The rows are grouped in 3 ways, from coarse to fine. Each group lies inside one group of the grouping before and may be the whole of it. The rows also spread widely along 13 directions, which tell nothing about the answers.
Known rows, each followed by its group in each grouping:
[  8  26  25 -17 -35  27  -8  14 -21   6   9  -9   3 -39  13   2  -7 -17
  18  -4  -4 -23   3   6   8 -44] | Kes sote Lol
[-11  12 -20 -13 -12 -21 -17 -15 -18  -8   1 -12 -16  -5  10   4  26 -26
  20  13  -6  -4  10   7 -19   5] | Kes Mipib nofu
[-15  27 -31  -8 -18 -40  24 -45   3  13  23   9   8 -11  11  -8  22  17
  22 -13  32 -36  22  -1 -16   0] | Kes bos Dab
[-14 -21  -5  -1   5  31   2   8  -3  18 -11  33   3 -16   5 -26  -4  -7
  14 -19 -10  -2 -24  -4 -18 -23] | Kes Mipib godi
[-24   0   9  -1  35   3   9   0 -31 -20  -7 -32  19   7  35   5  10 -25
 -26 -19 -41 -15  15   1  26   5] | Kes sote Besa
[-18  -3  14   1  29   8   7 -14 -10  12  -3  22   7 -24   1 -27  -2  -9
  15 -18 -17  -7 -28 -10  15 -24] | viret fida nakez
[ 10   0  -2  -5  -3   5 -28   5 -11  -2  -4 -10  13  31   1   2   3 -32
  18  20 -32  14   5  17 -16 -23] | viret dup neb
[ 12  18   3  -7  13   9  -1  -3  -3  21  -6   6   1  20   9  13   8  -1
  -2  21 -29 -43   6  19  28 -19] | viret dup Lut
[ -9  16 -10  -6 -21  -4  -3 -29 -10 -12  14  -8   8   9  20  -6   8 -38
  44  15 -16 -27   2  20 -19 -35] | viret fida rep
[  0 -11  -5  -8  -6   7 -13   9   6   4 -11   8   7  -1 -17   6  12  16
  -4   5  13  17  10   6  -9  -4] | Tumun gupi Diz
[  1  12   5  -4  17  16  15  -1  -8   5  -2   9  11  -6  25  17   5  -2
 -10   8  -3 -44   4  16  20 -27] | Tumun baluk musi
[  4 -28   9   0  11  34   0  28  31  13 -16  19  44  28 -25   2 -11  30
 -32  -5  21  28   0  13   3 -21] | Tumun gupi sonal
[ 24  27 -11   0  11 -30 -24  -6 -14   5  26   9  31  28 -30  11  -5  41
 -29  -9 -18  14  26 -34  29   1] | viret dup Riro
[-21 -10 -29 -15  -9 -26 -12 -13   6 -27  -9   4 -10 -15 -24  21  25  14
  -7  -9  27   8  22  -5 -20 -10] | Tumun gupi nug
[-15  -3 -12  -1  14  -4  29 -27  13  -6  13  11  47  11  15  -2  11  13
  -2  -5  45  14  20  21 -25  -2] | Tumun baluk pupuz
[ 13   6  -9 -15 -13   1 -24  -1  -4   3  -6   8  -4 -14 -11  17  18  -2
  16  25  23  21  16  15 -18 -17] | Tumun baluk rog
[ -5   7 -21  -5   4 -13 -15   9 -31 -10  31  -4  19  17  23  -9   8   0
  -4  20 -35   6   6 -11 -23  53] | Tumun kunol kivaf
[  6   9   6  -4   6  10   2 -28  10  18  -5   1   5   2   7  -8  11  11
   6   4  -2 -16   1   5  20  -3] | Kes kizig tuto
[  6   9  23  -7  -8   0 -14  -3  11   5   6 -43  37  24  -8   3   5 -14
  -8   3  -1  17  18  17  22 -11] | Kes sote Tof
[-12   6 -10  -6   6   1  12 -30 -17 -11  12  -5  13  11  42 -12  16 -26
  25  11  -8  -7   6  15 -25  10] | Kes kizig tuto
[-13   7  23   4  12   7 -12 -35   1 -11 -12 -14 -14 -37   2  -7   7 -22
  17   3  -7   1 -18  -2  42 -23] | Tumun gupi sonal
[ -1   2   6 -16  -9  40  12 -12   0   4 -15 -28  15  15  39   3  18  -7
   3  11  -8 -24  31  45   0  -2] | Kes sote Tof
[  2  -3  15 -11  -2  16  -8  21 -12   7   3  -7  23 -16   2   6   3 -12
   2   0  15  24  10  16  -9 -23] | Tumun baluk rog
[ -1  12  12  -6   8   8  -4  10 -10  -3  17  10  13  -1  -2  -3 -17   2
 -10   6 -19  -1 -14 -12  12 -11] | viret dup neb
[  3 -13 -29 -23  -7  23 -10   6   1   8 -38  17 -19 -17  -2  27  29  26
  -8  -1  10 -23  33  19 -16 -27] | Tumun baluk pupuz
[  1  12  -3  -1  17  -1 -11 -12  14 -47  -7   5   6   8 -26  41  -9  26
 -51  15   1  -9   3 -21  49 -20] | Tumun gupi Diz
[-13   2 -26 -12 -13   6 -14 -29  -6 -49  -9  -8 -20   3  17  20  20  -8
   7  32 -12 -13  15  10 -12   4] | Tumun gupi nug
[ -3  13  -7 -10  -9  -2  12   3 -10   6  26  24  27   7   9  -5  -4  -2
  17   0   9  -7   4   8 -32 -22] | viret dup Lut
[  5   0 -19  28   6 -20 -20 -25  -7  12   8   5  43  50   8 -19   8 -27
  30 -20 -50 -25   5  -9   5 -24] | Tumun gupi Diz
[ -9 -10  14   5 -15  20   2 -17  21  10   9 -15  42   1   6 -25  -3 -17
  25 -21  10   5  -2  21  -9 -38] | Tumun kunol kivaf
[-25 -22   0  -8  36   4  19   8  11  -7 -26   5  11  -5   2  21  16 -22
 -19   0  21 -11  -2  32  -5 -38] | Tumun kunol kivaf
[-16  14  27 -13   7  24  20 -22  -9 -18   3 -20  12 -57  22  10   1   6
  -9 -18  34   3  17  10  24 -30] | Tumun baluk pupuz
[ -2 -19   7  14   7  40   2  -2  11  25  11  18  42  25  21 -46 -10  -4
  22   1 -23   7 -27   8 -13  11] | Tumun baluk musi
[-18   2 -19  10   6 -13  20 -34   8   0  12  24  18  13  20 -15  16  -5
  25   5   4 -32  -6   7 -14   3] | Tumun gupi Diz
[-21 -17 -18 -19   2   9 -21  -5  -1 -30 -18   7 -31 -20 -21   2   8  12
 -10  -5 -18  10  -4 -16  -6  -5] | viret dup Riro

New rows. What belongs after each?
[ -4  -8  22 -12   2   9  -3 -13  10  15 -20 -24  18 -10  -7  -3  21 -16
  10  -6  28  38  18  31  -3 -21] | Kes sote Tof
[  7  12  29  -5   3  -1 -20 -16  31  17  17 -14  13   4 -40 -17  -8  33
 -15  19   4  39 -15 -11  45  27] | viret dup Lut
[  1  -4 -16 -14 -13  10  -6  10 -20   8  -7   4   9  -2  17   8  23   0
  14  -1   7   4  32  22 -34  -8] | Tumun gupi sonal
[-14  -1 -19 -15  -8 -13  -4  18   3  -6  15   4   9  26  -6   5   5  -2
  -6   7 -16 -23   2   5 -21   0] | viret dup Lut
[  9  -4   3  -5   7  18 -16  13  -5  -5  -2  22  16 -12 -12   7  -8   1
  -6  12   6  29  -9  -3  -8 -26] | Tumun kunol kivaf
[-26  12   6   6  23 -21   6 -31   3 -39  10 -25   9   8  17  11   6 -34
  -5  19 -12 -23 -10   5  33  -6] | Tumun gupi sonal
[-25   2 -13 -13 -14  12  18 -32  21  -5  -7  -5 -14 -17  11 -12  10  19
   1  -1  11 -35   0   6   6   6] | Kes bos Dab
[  5  -2  -5  -4   3  -1 -16  -3   1  11   1  -5  15  12   0  -2  17   0
   6  19   1  15   8  12  -9  11] | Tumun baluk musi
[ 12  11 -17   6  13 -23  -7   7 -17  19   9  49  27  10 -13  -1  -1  -3
   4 -17 -12  -8  -4 -27  -9 -32] | Kes sote Tof
[ 15   0 -14  -4   8   1 -19  21 -26  16   3  19  30  42   4  -2   4 -23
  19  18 -36   2   4  13 -30 -21] | viret fida nakez
[-12  -4  11 -20  -4  46  24  25   6  -4  16  10  20   1  11  -6 -18  35
 -28   6   3 -10  -3  10  -4   7] | viret dup Riro
[ -2 -14   4   0   7   0 -14  34  -5   9   6 -19  53  48  -5  -4  -4 -20
 -20 -19 -35   7  10   3  -3 -10] | Kes sote Tof
[ -1  15   0  -4   9 -38 -12  14   8   0  17   0  12  11 -19  26   5 -29
  -6  33   6 -20 -16   5  15 -22] | Tumun baluk rog
[-13   9  16  -7  -4   6  16  -2  14  -8  23  10  21 -23   2  -1  -9  -7
   6  17  38   3 -21  10  -5 -17] | Tumun baluk rog
[  9   7   8   6   3  23  -2  -1 -18  -2  23  23  46   1  21 -14 -14 -14
  21   3   2  26  -4   0 -19 -22] | Tumun baluk rog
[-28 -17  -4 -31 -12  -3   2  11   8 -16 -17 -43  -5  -3   0  24  29 -21
 -11  -5  23  -6  25  36 -21 -18] | Kes kizig tuto
[ -7  -1 -26 -15 -27   7 -15 -29   6  -8   5 -31   6  -7   3  -7  24  53
 -12 -21  -4   2  46  -4  -1  40] | Tumun kunol kivaf
[ 17  18   4  -5  -3  21   2  -2  -4  13  14  11  22  23  11   0  -8   8
   3  15 -19 -24   7  13  10 -22] | viret dup Riro
[ -9  18  -3 -35 -46  19   6  47 -26   6  20  -3 -11 -35  19  14   2   8
  -7   5  11 -38  10  12 -25  -5] | Kes Mipib nofu
[-16 -10 -20  -5  16  19   7   5   0  -4  -6  48 -14 -13  15  -6   2  -3
   5  26 -15 -34 -36  -4 -15   0] | Tumun baluk pupuz
[ 24  27  10 -13 -15   6 -11  19  12  18  14  -4  20  -2 -21  29  -7  39
 -34   7  11 -30  19  -4  45 -21] | Tumun baluk rog
[ -4 -16  19  -6  -2  30 -12  10  14  10 -19  -7   0  -3  -3  -6   8 -14
  10  25  -4   7 -16  24   6  -7] | Tumun gupi Diz
[-16 -27   3  -6  30   1 -12  11  -5  33 -17  -9   1   6 -11 -25  21   0
  -3 -19 -34  12  -2   6   5  17] | viret dup Riro
[-28 -43 -18 -16  19  -7  -1  19  46  28 -48 -10 -11  21 -39   3  28  13
 -33  -3   9 -10  -4  22   3   7] | Kes bos Dab
[ 16  18   5  11   6   6 -10  -4  11   1  31  20  42  31 -15 -11 -31  29
 -27   8 -15  10 -17 -31  32   9] | Kes Mipib godi
[  5 -11  -4  -3   8  40   0  11  -2   0 -20  18  14  17  18   8   2   3
  -6  10 -13 -16   7  22  -1 -23] | Tumun gupi sonal
[ 10  24 -11  -4 -16  -7  -7 -30   0   1   6  13  -4  -8   4  10  15   8
  20  19   6 -28  12   4   7 -18] | Tumun gupi nug
[  1  -2  -5 -23 -13  17 -22  28 -12 -12 -20 -18 -12   0  -2  29  12 -18
 -14  20  -4   1  14  22  -9 -23] | Kes Mipib nofu
[ -7  -2 -10  -7 -11   3  -3  -6  15   2   0  17   4  -3 -13  -1   1   0
   4   2  18  -1  -8   3 -12 -24] | Kes Mipib godi
[-29 -25   5 -11  20   8   6  15  16 -18 -19  10  -1  -6 -17   5  -4 -20
 -12  -6   5   3 -23   9  -8 -41] | viret dup neb
[ -4   5   2  -8   0 -11  -7   9   5  10  -4   6   3   0 -14   4   8 -10
  -4   9   0  -9  -9  -1   7 -15] | Kes sote Besa
[  8  15  -5 -14 -11  -3  -3  -9  -4  32  -2  23  -9 -17  -5   1  18   5
  28  -1   7 -21  11  14  -9 -32] | viret dup Lut
[  0  25  -6  -6   4 -13  -3 -20 -16 -18  13 -15  12   6  10  11   0  -2
 -10  14  -4   1  14  -7  14   2] | Kes bos Dab
[ -4   7   3  -8  45  14  15 -12 -24 -34 -13  -5  33  20  19  31   0  -7
 -29   0  -5   4  27  19  15 -38] | viret fida nakez
[ 12  -5 -16   6   3   0 -15 -10  -3  20 -11  31  17  21  -4  -9   5 -18
  25 -19 -23 -19  -5  -7 -11 -54] | Kes kizig tuto
[  7  10 -16 -13   2   1  -5 -16 -13  -2  -4   3   8   5   2  12  13  27
  -8 -11  -3   3  39   3  -4  -9] | viret dup neb
[ -8   0   1 -17 -15   9 -11  -2 -20 -19  11  -6   6 -20   8  -7   2 -10
  13  -6   6  32   4  -7 -30  -7] | Kes kizig tuto
[  2  10   5  -2   5  -2 -22   0  -6  -5   7   3   0 -17  -9   6  -2  -6
  -3  10 -14  -5 -14 -17  26 -13] | Tumun baluk rog
[-25 -17  18 -29   5  46  11  -1  -2 -33 -23 -36   0 -20  14  13  10   0
 -17  -4  21  35  28  39 -12 -14] | viret dup Lut
[-12   5 -18 -13   6 -11   6 -35  -8   7  -9   5  -4 -10   5  -3  31   5
  23  -1  12  -2  23  18 -19  -7] | viret fida rep
[  6  26   1  -7  -2   2  12 -24 -11 -13  15 -16  33   2  22  21  10  22
 -11   1  26   2  47  16  11  -4] | Tumun gupi sonal
[-15 -19  12 -33 -19  22   0  37   3  32  -8 -19   5 -19 -10 -11  18  12
   4  -7  15   8  11  34 -26   1] | viret fida nakez
[ -8   1  10   2   8   6   5 -27  32 -21  -5  12  13   0 -18  12  -5   5
  -8  18  26   1 -13   5  23 -32] | Tumun gupi nug
[  9  -7 -24  -6  -4   9 -15  16   4  12 -13  16  16  27 -16   3  -2  27
 -22  -9 -18  -9  13 -12  -2 -10] | Kes bos Dab
[-12  11  -3  -1   0 -25   3  -8   1   0  22 -10  26  -2   3   2   7 -15
   3  -5   4 -20   2   4   1 -17] | Tumun kunol kivaf
[ -5  14 -20  -9  14  10   1 -29 -11 -52  -7  -8   3   7  18  37   9  30
 -39  10  -4 -10  38  -2  25   6] | Tumun gupi sonal
[  0  13  -7 -19   2  -4 -10  11 -13 -35   2 -10  17  15 -10  35  -3  -1
 -26   8  -8  -7  22   3   5 -37] | viret fida nakez
[-34 -21 -12 -13 -15 -16 -15  10  21  16  -1 -10  -9 -11 -30 -32  19  24
  -9 -30 -17  -9 -13 -23  -1  41] | Kes sote Lol
[-36 -28   5  -7  18 -18  -1  -5  21  23  -5 -23   1   4 -17 -30  26 -15
   9 -13  -7  11 -13  17  -4  20] | viret dup Riro
[ 11  12  -6  -4  -6 -13  -4  -5  16  26  -1  13  24  17 -23   1   9  25
  -8 -11   7 -15  15  -3  11 -12] | Kes sote Lol
[ -9  -1 -30 -20 -22 -11 -11  20 -18 -18   8  23   0  -9  -9   7   8  13
  -7  -5   6  11  13 -19 -42   2] | Kes sote Besa
[ 29   1   0 -31 -52  27 -45  -2  12   1 -14 -26  -5  -1 -27  14  14  22
   8  21  23  50  35  18 -19 -11] | Kes kizig tuto
[ -2  23 -19   5  30  -2  21 -59  -1 -23  17  29  21  22  20  -5  -2  32
  -7  14  -4  -3   9 -11   9  23] | viret dup neb
[ -5  -3  -8  -2  -6  -4 -23 -12 -16 -17  -8 -12  15   4  -2  -3  10 -18
   8 -19 -15  26  18  -8 -10 -22] | Kes sote Besa
[ 10  36  23 -12 -41  19 -18 -21  -7 -15  16 -47  -4 -25  14  16   1  11
   0  11 -14 -35  25   4  50 -14] | Tumun gupi nug
[  0  17  25 -11  22   2  15  22   0   7  29   6  39   6 -13   7 -20  36
 -45   0  13  15   1  -9  27   9] | viret dup Lut
[-16  -6 -10 -14  -9  41  12   3 -24  -9  12  24   2 -22  28 -26  -7  21
   9 -21 -21  -8   1  -8 -28   3] | viret dup Riro
[ -5   8 -33 -19  -4   1  -4  11 -22 -39  -4  16  -2   9  11  35   6   0
 -25  10 -17 -31  20  -8 -16 -18] | Kes sote Tof
[  1  10   7 -15  -6  -7  -7  -9  22  25   7   0  -1 -14 -31  -9   6  45
 -11   0  17  11   4  -7  19  17] | viret dup neb
[  3  -4 -12  -7 -26  25  -7  22  -2   6  18  36  15  -3   7 -12 -11   2
  18  10  -3 -14 -18  -2 -36 -19] | Tumun baluk musi
[ -8  25  24 -17   0   8   4 -12  -7 -18  11   1  -8 -46  -9  10 -12   3
  -5  11  15  -5 -13  -7  29 -34] | viret fida rep
[ 17  22   1  -9 -14 -15 -10   1  -6  25  20  -4  23  -7  -5   8  12   7
   9  12  19   2  20  11  -5  -7] | Tumun kunol kivaf
[ -7 -20  -6 -14   2  73  -1  19 -12 -21 -20 -15  11   5  35   5  -5  33
 -41 -13 -44 -24  24  10  10   8] | Tumun kunol kivaf
[  6  -1 -21  -4   5   9   0 -34   0  20 -30   8   6  -1   1  -1  21  24
   5 -23   9  -1  36   9   0 -25] | Kes bos Dab
[  9  24  19 -13 -20  46   6 -19  -6 -15   8 -18  15  -7  31   0  -6  18
  -5  17   0   2  21  12  18   5] | Kes sote Besa
[ 14  13   2  -3   3  36   1 -18 -17  11  -1  18  21   8  24 -12  -4   6
  20   2 -28 -21   8  10   4 -29] | viret fida nakez
[ -2  -7 -26 -20   1  -8  -2  37 -12  -8   4   6  27  22   0  31  13   3
 -24  13  15   3  29  19 -39  -6] | Tumun baluk pupuz
[-21   1   3  -7  26  20  18  -8  -1 -16  -7   1   7   5  15   6  -4   0
 -21   3 -24 -41  -8   9  28 -19] | viret fida rep
[-12  -7  -6  -3 -22  17  -1 -19  17 -13  -1 -19  36  23   3 -14   2   4
   1 -27  -6  -6  19   8  -7 -16] | Kes sote Lol
[  2  19  13 -20 -10  16   5  -8   4  -8   4 -16  11  -9   3  11   5  24
 -20  17  20   5  19  11  15  12] | Kes sote Lol
